Every row belongs to one group in each of 4 separate groupings. Each group adds its own fixed numbers to the row, and there is some noise. The rows also spread widely along 11 directions, which tell nothing about the answers.
In the rows, zero is written as 128.
Some rows, each with its group in each grouping after it:
[103 110 131 116 159 140 131  97 100 114 123 134  95  26 127  59 138 105
 116 144 122 148 125 143 124 164 109 144] | (4) (0) F (0)
[127 111 145 120 158 142 130 101  97 114 101 144  92  94 145 146 135 130
 110 136 129 130 134 135 118 145 130 112] | (0) (1) M (0)
[108  80 111 138  95 133 157  98  71  82 156 124 115 111 204  62 158  64
 131  96 143 120 124  88 100 161 144 131] | (2) (2) M (2)
[ 63  89 102 124 117 123 133 132 126 119 199 141  52  48  84  84  97 165
 135 157  96 154  97 143  91 117 131 160] | (4) (0) C (3)
[139 105 120 148 156 144 143 101 114  93 157 120  92 110 120  91 100 124
 172 122 148 159 140 123 163  67 141 206] | (1) (1) B (1)
[100  75 171 106 148 140 176  68 118  65  83 149  94 130 161 108 113  52
 110 149 161  99 183 139 141  92 141 179] | (0) (2) K (2)
[ 80 121 114 119 159 117 122 131 111 113 146 128  90  87 144 172 103 145
  74 114  76 183 140 154 114 129 131 145] | (1) (2) B (1)
[ 71  62 118 136 117 119 149  98 131 134 123 134 125 138 124 125  69 143
  44 109  81 131 139 174 173 116 134 162] | (2) (1) C (3)
[139 114 127 103 161  90 114 114  99  89 112 162 108 104  85  66 179 113
  81 117 145 169 156 146 189 125 170 163] | (3) (2) F (0)
[120 124 151 121 141  98 157 109 128 110 130 137  66 123  73  94 116 132
  89 143 164 190 134 147 194  82 154 190] | (3) (2) K (3)
[ 38  40 150 112 144 101 130  97 126  97 133 169  95  74  94 102 127 105
 118 159  98  69 128 154  97 144 129 131] | (3) (1) M (1)
[ 92 128 122 111 138 106 114 117 135 122 149  99  96  21  69  49 137 130
  95 140  92 187 121 130 122 113 101 175] | (0) (0) F (0)
[ 92  83  60 122 138 139  96 111 117 105 152 147 148 122 167 131 118 134
 127 104  65 110 143 144 107 108 130 125] | (1) (2) C (0)
[139 141 108 116 118 136 143 112  75  66 154 113  86  98 180  87 156  88
 130 114 163 174 137  96 118 128 153 145] | (3) (2) M (3)
[ 91 112 159 121 149 124 154  90 152 130 111 117  83 104 106 133  72 130
  76 161 128 159 136 156 158  85 112 172] | (3) (1) B (2)
[ 76  73 118 112 136 175 164  76  97 102 127 162  93 121 196 132  65 102
 123 137 120  93 152 150 131 136 135 133] | (4) (2) C (0)
[113  92 110 112 136  96 120 116 109 104 119 151 130 117 130  88 153 122
  50  84 100 165 160 142 170 133 163 152] | (0) (2) F (2)
[141 102 134 157 155 145 143 106 110 136 147 132  72 162 147 151  98 174
 126 111 124 172 135 159 172  74 133 169] | (4) (2) F (3)
[ 63 135  97  59  71 139 164 121 152  99 151 133  95  71 135  69  85 102
  85 149 142 133 121 101  80 145 142 119] | (0) (0) F (3)
[ 88 100  94 105 142  98 109 113 118  83 123 142 119 142 147 144 157 139
  38 100  73 156 160 148 129 107 150 159] | (4) (0) B (2)
[146 110  94 138 129 138 111  98 139 143  95 138 170 180 173 138 120 162
  91  85 116 110 134 142 170 110 135 110] | (2) (1) M (1)
[146 105  79 140 119 189 169  80  90  94 142 124 129 161 212  84  75 125
 131  96 143 158 145 122 174 106 164 162] | (2) (0) K (0)
[106  77 130 148 104 118 142  91 128 155 144 126 127  86 109  15 126 105
 132 109 150 111  91 110 170 163 127 134] | (3) (1) M (1)
[181 109 151 168 167 145 125  91 120 158 105 144 100 107 135  98 142 147
 159 138 162 136 115 157 168 108  99 149] | (4) (2) C (3)
[ 76  81 162 140 115 117 149 102 145 130 149  96  80 165 124 158 116 122
 134 141 129 109 111 104  97  66 113 160] | (0) (1) K (1)
[101 122 107 131 191 151 107 111  92  86 136  97 103  52 179 161 109 137
 126 144  74 167 154 163  93  98 104 155] | (3) (1) B (1)
[ 96 105  98 118  98 147 165 105 139 153 142 168  96 123 127  86  57 150
 108 123 145 133 119 146 174 147 157 123] | (4) (2) K (3)
[146  63 128 164 173 169 129  71 135 153 111 161 134 107 133  52 103 146
 169 138 129  94 119 169 170 116 109 136] | (3) (0) K (0)
[ 63  79 144 129 151 120 153 114  96 134 143 143  67  92 128 150  90 152
  77 123  96 158 124 164 141 163 143 136] | (4) (1) F (1)
[113 153  91  80 119 128 121 114 160  83 136 123 118 133 104 121 102 123
 132 158 151 126 142 102 127  44 140 168] | (1) (1) C (0)
[ 90  69 145 123 119 112 167 103  77 112 125 169  78 146 152 133 137 107
  83 104 144 125 127 131 146 190 179 120] | (4) (1) K (1)
[137  86 131 175 175 144 108  75 121 165  95 124 156 139 186 138 122 136
  98  77  79 122 134 163 173 126  86 124] | (1) (2) M (0)

New rows, each followed by its group in each grouping:
[143 109 141 142 206 173 117  88 143 128  83 139 110  61 139 142  81 161
 144 173 107 138 157 184 132  74  91 160] | (0) (1) B (2)
[ 67 113 118  87 104 116 152  99 155 107 129 129 112  88 114  75  95  74
  97 143 145 111 129 105 116 122 133 155] | (1) (1) B (2)
[135  83 130 170 169 120 127 100  78 103 140 115 113  87 151  79 147 110
 116  70 105 177 147 143 182 134 137 187] | (1) (2) M (1)
[115  62  99 160 161 151 131 100  92 109 142 155 122 146 206 143 121 145
 124  79  83 130 137 158 126 142 152 127] | (1) (0) K (1)
[ 40 114 101  80 106 145 161  99 162 116 128 135 112 111 110 121  34 126
  97 174 118 107 131 141 119  98 125 139] | (2) (1) K (0)
[ 98  89 101 124 129 130 119 109  91 109 140 147 123  85 185  86 156 103
 126  98 110 106 125 121 111 181 137 106] | (4) (2) M (1)
[105 102 115 124  92 134 161 114  89  83 171 111  80 106 173  84 127  82
 130 123 149 144 130  79  96 119 148 156] | (0) (2) C (2)
[ 72  78 154 125 116 108 142 100 146 153 116 152 107 138 138 130 124 121
  81 128 114  81 102 131 117 161 116  81] | (3) (2) M (1)
[124  60 142 152 110 126 147 116  91 120 176 147  72  89 117  56 150 113
 200 127 169  99  89  85  98 157 150 127] | (0) (1) M (1)
[119  57 152 150 105 112 162  88 110 134 135 149  98 179 119 104 135 119
 120 118 157  93 101 109 154 127 145 129] | (2) (1) M (0)
[154  96 127 147 175 165 125  76 105  86  95 147 139 144 215 129 141 101
 161 102 138  94 161 142 138 101 127 142] | (1) (2) M (1)
[ 86 103 163 106 118 118 162  86 109 120  92 119  97 135 164 161 128  76
  56 136 136 109 123 121 109 158 116 115] | (2) (1) B (0)
[ 67  69 109 143 156 144 116  81 162 163 124 127 143 108 139 121  54 138
  83 100  47 120 136 182 171 101  88 158] | (1) (2) B (0)
[116  55  66 148 144 154 104  93  97  95 156 144 157  88 144  45 126 129
 168 102  86 104 142 148 148 111 134 167] | (2) (1) M (0)
[135 132 120 134 108 133 134 128 100 122 166 117  72 102 144 102 154 123
 186 146 181 131  87  74  87 133 132 123] | (4) (1) C (1)
[154 181  87 116 167 179 105 111 165 166  77 139 145  83 175 147  72 198
  99 149 113 155 131 172 144 124 102  92] | (4) (0) C (1)
[ 86  89 133 145 124 132 158  98 114 116 163  94  76 111 121 111  88 117
 129 140 118 148 115 123 131  91 114 182] | (2) (1) B (0)
[139  56 124 162 103 133 157  77 123 132 130 135 138 129 130  18 117  96
 149 120 160  98 112 114 174 114 129 171] | (2) (1) C (2)
[143  84 126 160 151 140 132 100  68 121 129 144 103 182 220 174 157 144
 121  76 116 127 133 132 136 144 147 108] | (4) (2) M (1)
[ 88  63  80 129 127 129 103 102 146 134 153 152 136 164 127 142 108 157
 135 105  76  87 122 138 119  90 129 130] | (1) (1) B (0)
[110 140 180 122 138 122 149  99 161 174  96 108  81  44  76  90  99 137
  57 167 132 171 101 137 149 143  84 138] | (0) (0) C (0)
[ 90  88 137 152 174 108 103  89 135 112  98  89 149 145 174 169 154 130
  65 110  48 133 148 168 114  76  85 165] | (2) (0) K (1)
[126 161 119 111 181 153 121 109 175 126  87 157 118 122 140 194  56 175
 107 167 120 141 154 177 141  65 116 130] | (1) (2) C (1)
[111 143 118 118 138 139 117 109 154 119 119  98 120  91 136 119 112 129
 148 180 134 122 118 117  73  64  82 142] | (2) (1) F (2)
[135 117 138 147  88 136 159 104 135 172 143 118  99  81 121  32  96 124
 117 112 169 158  89  95 164 154 123 135] | (0) (2) M (2)
[124 180 137 104 133 125 129  99 132  99 118  76  99  72 154 103 153  84
 119 160 155 159 131  92 105  84  84 163] | (4) (2) M (2)
[138 144 150 131 172 118  99 114 169 162 100 133  87  75  89 143 143 180
 128 187 125 148 102 149  93  86  81 131] | (4) (0) B (2)
[ 88  66 187 152 175 112 131 103 126 142 113 152  80  85 121 142 143 130
 122 152 106 103 106 155  84 151  95 114] | (1) (0) F (1)
[100 105 151 105 140 139 155  63 110  89  95 117 108 116 176 104 126  47
  86 122 144 119 167 129 163 113 112 179] | (4) (2) B (0)
[ 83 111 133 109 138 149 159 119 110 120 140 166  70  33 142  82  86 112
 144 184 152 127 112 135  79 174 129  92] | (3) (2) F (2)
[139 156 109 111 168 137 104 128 109  91 121 107 109  52 149 109 140 124
 116 142 118 189 159 132 108  89 115 160] | (0) (2) F (2)
[ 65  48 120 143 142 150 128  78 118 128 132 136 125  82 153  94  82 110
 117 133  83  90 130 160 130 135 102 135] | (3) (1) C (0)
[ 74 157 126  87 131 156 158 103 142 102 116 109 103  84 190 141  67  87
 110 159 146 132 140 116  90 110 109 130] | (1) (2) F (1)
[191 138 101 136 153 188 156 100  80  83 120 147  96 118 207 104 115 136
 137 109 167 187 151 138 164 129 169 142] | (3) (0) B (3)
[ 79  91 128  84  92  85 146 108 164 104 126 172 107 161  83 103 125  96
 102 153 159  74 125 102 116  97 162 138] | (1) (1) C (2)
[ 66  89 166 111 156 111 134  99  82  68 116 123  85  45 170 124 176  35
 115 157 120 104 135 114  38 159 103 132] | (1) (1) F (2)
[ 73 113 182 142 123  92 167 105 114 122 145  74  66 112 123 147 115  87
  69 124 129 173 111 105 134 115 109 182] | (1) (1) C (1)
[120  78 121 127 114 123 141  90 152 155 118 172 131 146 102  81 104 124
 121 118 149  82 110 127 176 130 146 125] | (1) (1) C (0)
[129  93 125 133  79 127 168 106  68 102 165 117  89 139 165  75 147  76
 122  88 169 137 109  64 129 156 169 138] | (0) (1) C (0)
[142 106 121 154 137 161 161 123 109 138 135 175  76 139 160 158  80 201
 134 146 149 143 104 148 113 145 160  90] | (2) (0) C (1)
[ 49  93 133 107 101 165 187  88 142 115 139 128  87 106 170 117  36 124
  83 128 117 124 129 126 121 131 132 132] | (0) (0) M (1)
[ 62  56 121 110 133 125 142 104 101 120 132 155 106 100 129 112  90 125
  63  98  78 133 147 160 149 161 151 137] | (0) (1) F (0)
[167  81 102 169 196 131  73 111 111 146 114 178 135 109 140 120 171 208
 136 105  77 134 131 178 141 129 127 116] | (4) (0) M (2)
[102 107  86 129 131 139 111 101 167 137 145 127 134 167 139 131 102 171
 122 132  95 121 118 137 128  59 115 134] | (3) (0) K (0)
[170 151 117 128 142 137 110  91 181 151  92 127 152  92 121  47 138 145
 135 148 161 131 114 123 154  93  98 130] | (3) (0) M (2)
[120 117 131 118 138 125 140 124 114  99 135 149  76 156 150 187 125 162
 100 134 125 157 142 123 103  91 155 127] | (0) (2) M (2)
[160 141 160 130 162 134 131 108 126 115 101 125  94 132 156 152 149 132
 131 151 157 148 144 117 110  77 115 137] | (0) (2) F (2)
[103 120  83 131 162 180 113  97 109 100 145  92 119  50 183 120  80 141
 141 124  78 153 153 160 117  88  93 174] | (4) (1) M (3)
[151 142 133 117 167 158 152 102 133 100  94 171  94  94 142 124  79 127
 136 169 175 146 154 150 149 103 144 147] | (1) (2) C (2)
[172 137 115 164 172 187 106  95 156 189  89 113 148  54 150  91  80 175
 167 150 123 138 113 157 143 107  70 118] | (0) (1) K (2)
[153 108 150 152 125 148 166  88  91 114 137 127  85 136 177  88 138 101
 144 117 176 143 120 109 148 127 133 140] | (3) (2) M (3)
[ 97  61  98 153 136 154 145 118 113 135 156 180  90 123 146 136  70 201
 134 126  92 125 110 162 119 143 158 102] | (2) (0) M (1)
[125  89 111 112 176 185 146  68 103 111  69 190 128  75 172  97  72 110
 115 142 132  99 171 189 184 164 139 129] | (4) (1) C (0)
[ 59  80 128 106 144 140 157 101  85 100 105 165  89  92 174 148  98 106
  64 137 103 129 151 161 112 189 151 111] | (4) (1) K (2)
[ 62 114 141 108 128 131 154 133 141 163 129 145  65  99 122 191  47 186
  65 161  98 156 106 151  87 144 132  87] | (0) (1) F (2)
[131 124  98 126 123 175 127 103 116 136 145 129 107 168 206 168 113 152
 190 141 150  89 110  97  75 101 121  88] | (4) (1) F (0)
[110  75 115 117 144 132 124  84 144 146  95 174 145 144 144  97 119 133
  85 100 112  99 148 176 184 129 126 126] | (4) (2) F (3)
[127  60 163 157 104 111 143  83 116 163 108 124 129 138 162  83 160  95
  88  82 138  97  98 102 145 180 120 108] | (0) (1) M (2)
[105 143 109  96 123 146 129  94 141 130 106 132 132  73 157  93 113 112
 127 149 148  98 120 115 115 148 113 105] | (4) (1) M (1)
[107  71 170 138 167 118 133  92  90  94 122 137  74  82 116 116 154  97
 115 146 120 134 144 143 122 119 117 168] | (0) (2) C (0)
[ 77  74 127  90 136 105 117  93 134  99 118 187 109 120  94  92 156 106
 121 150 128  65 140 141 129 121 138 131] | (4) (2) M (0)
[111  58 112 129 101 124 152  94 100  81 138 151 121 185 175 112 144  98
 132 108 139  78 132 100 111 115 164 133] | (2) (1) M (2)
[182  94 198 172 168 127 143  63 108 129  80 106 108 138 135  84 184  96
 118 111 161 147 136 126 186 102 102 183] | (0) (0) K (0)
[114 115 146 146 104 116 159 111  97 131 154 103  79 172 172 153 130 131
  93  98 151 155  94  96 127 134 146 110] | (3) (1) M (1)
[104  70 136 149 164 165 133  90 129 148 112 166 113  89 178 128  84 135
 160 163 117  70 115 171 100 146  99  84] | (3) (2) C (1)
[ 95 130 125 126 150 122 114 118 129  94 153 103  74 125 139 186 132 172
 101 150  88 169 125 140  73  56 110 145] | (3) (0) M (3)
[118 105  79 119 110 195 170  83 133 116 121 155 131 124 214  95  32 120
 137 129 143 108 144 142 139 120 139 123] | (2) (2) B (2)
[146  99 148 161 163 154 125  89 101 179  98 144 111 106 168 122 136 136
 132 122 128 126 104 148 148 170  97  99] | (4) (2) K (0)
[ 64  67  92 130 136 173 137 101 150 130 149 158 114  72 180 112  55 138
 145 146  78  83 118 150  60 137 106 109] | (1) (0) B (2)
[ 90 129 121  87 154 136 132 111 103  81 104 152 100  67 168 147 123 111
  98 159 124 118 144 142  88 163 139  94] | (3) (1) M (1)
[156  89 109 162 156 158 142  93  76  96 150 135 105 124 192  99 119 134
 152 101 128 155 144 137 151 109 147 149] | (3) (2) M (2)
[113  65  92 146 105 144 139 119 116 157 160 158 112 111 135  80  87 162
 135 107 116 131 100 128 132 164 156 108] | (0) (1) K (2)
[ 74 116 116 100 161 131 115 124 117  96 115 164  88  58 140 179 115 141
 106 164  90 114 137 159  55 151 123  94] | (1) (1) M (3)
[109  84 100 115 148 138 129 120  88  92 136 184 107 126 180 141 127 138
 118 124 115 125 149 151 104 144 170  96] | (3) (2) F (2)
[ 97  82 120 109 117 111 135 110 105  91 158 154  84 103 119  78 155  90
 150 145 151 107 119 103 102 131 144 130] | (3) (2) B (0)
[119 113 133 154 186 182 124  89  97 127 126 116  87  87 186 161  94 141
 161 153 106 142 137 162 114 100  84 147] | (4) (2) K (0)
[ 83 110 144 151 169 167 145  94  81  96 139  81  88  81 224 164 103  95
 129 139  91 158 141 142  75 120  89 142] | (3) (2) K (1)
[132 125 110 147 136 179 151  91 157 188 125 136 120 121 163 115  30 183
 129 114 132 138 114 156 189 119 113 121] | (4) (2) M (1)
[119 131 126 119 163 106 101 106 177 136 106 136 110 122  83 137 136 181
  91 156 102 144 129 156 137  51 103 158] | (4) (0) M (2)
[ 99 121 143 111 121 111 129 121 128 144 142 155  63 103 103 130 147 141
 136 169 152 108  87 108  85 141 123  91] | (4) (2) M (0)
[159  85 111 160 179 130  89 109  97 123 118 155 127 152 146 151 175 151
 168 112 110 106 129 142 120 108 129 121] | (1) (1) K (0)
[115  88 140 132 169 141 145 106  54  51 140 149  65 103 158 154 147  88
 151 144 141 131 148 123  99 122 156 158] | (1) (1) C (0)
[122 132  84 107 170 149 114 116 137 114 108 160 139 105 139 134  77 166
 103 119 106 151 160 171 168 108 155 135] | (1) (1) F (1)
[ 85  67 153 115 158 102 137  95 140 122  97 164 106  93  85 106 106 128
  40 121  92 152 164 180 182 122 135 175] | (0) (2) B (2)
[ 92  87 123 115 163 143 124  84 123  78 133 127 103 108 130 120 110 107
 149 157 110 111 159 144 123  58 114 184] | (3) (1) B (0)
[145  99  88 150 114 131 128 128 103 134 182 138  97 116  96  78 110 172
 164 127 143 156  97 114 150 102 155 154] | (2) (1) C (0)
[132  87 174 170 140 150 136  88 134 200  97 120 115  67 155  97 116 124
 105 116 122 119  95 150 133 178  69 104] | (0) (2) B (3)
[ 70 119 142 111 123 113 149 115 150 145 132 111  84 140 118 163  74 155
  62 154 117 159 116 131 125  87 117 133] | (3) (1) F (2)
[135  71 137 136 130 183 168  73  73  96 109 152 100 153 229 141 111  97
 135 104 149  94 148 116 126 158 154 104] | (0) (1) M (0)
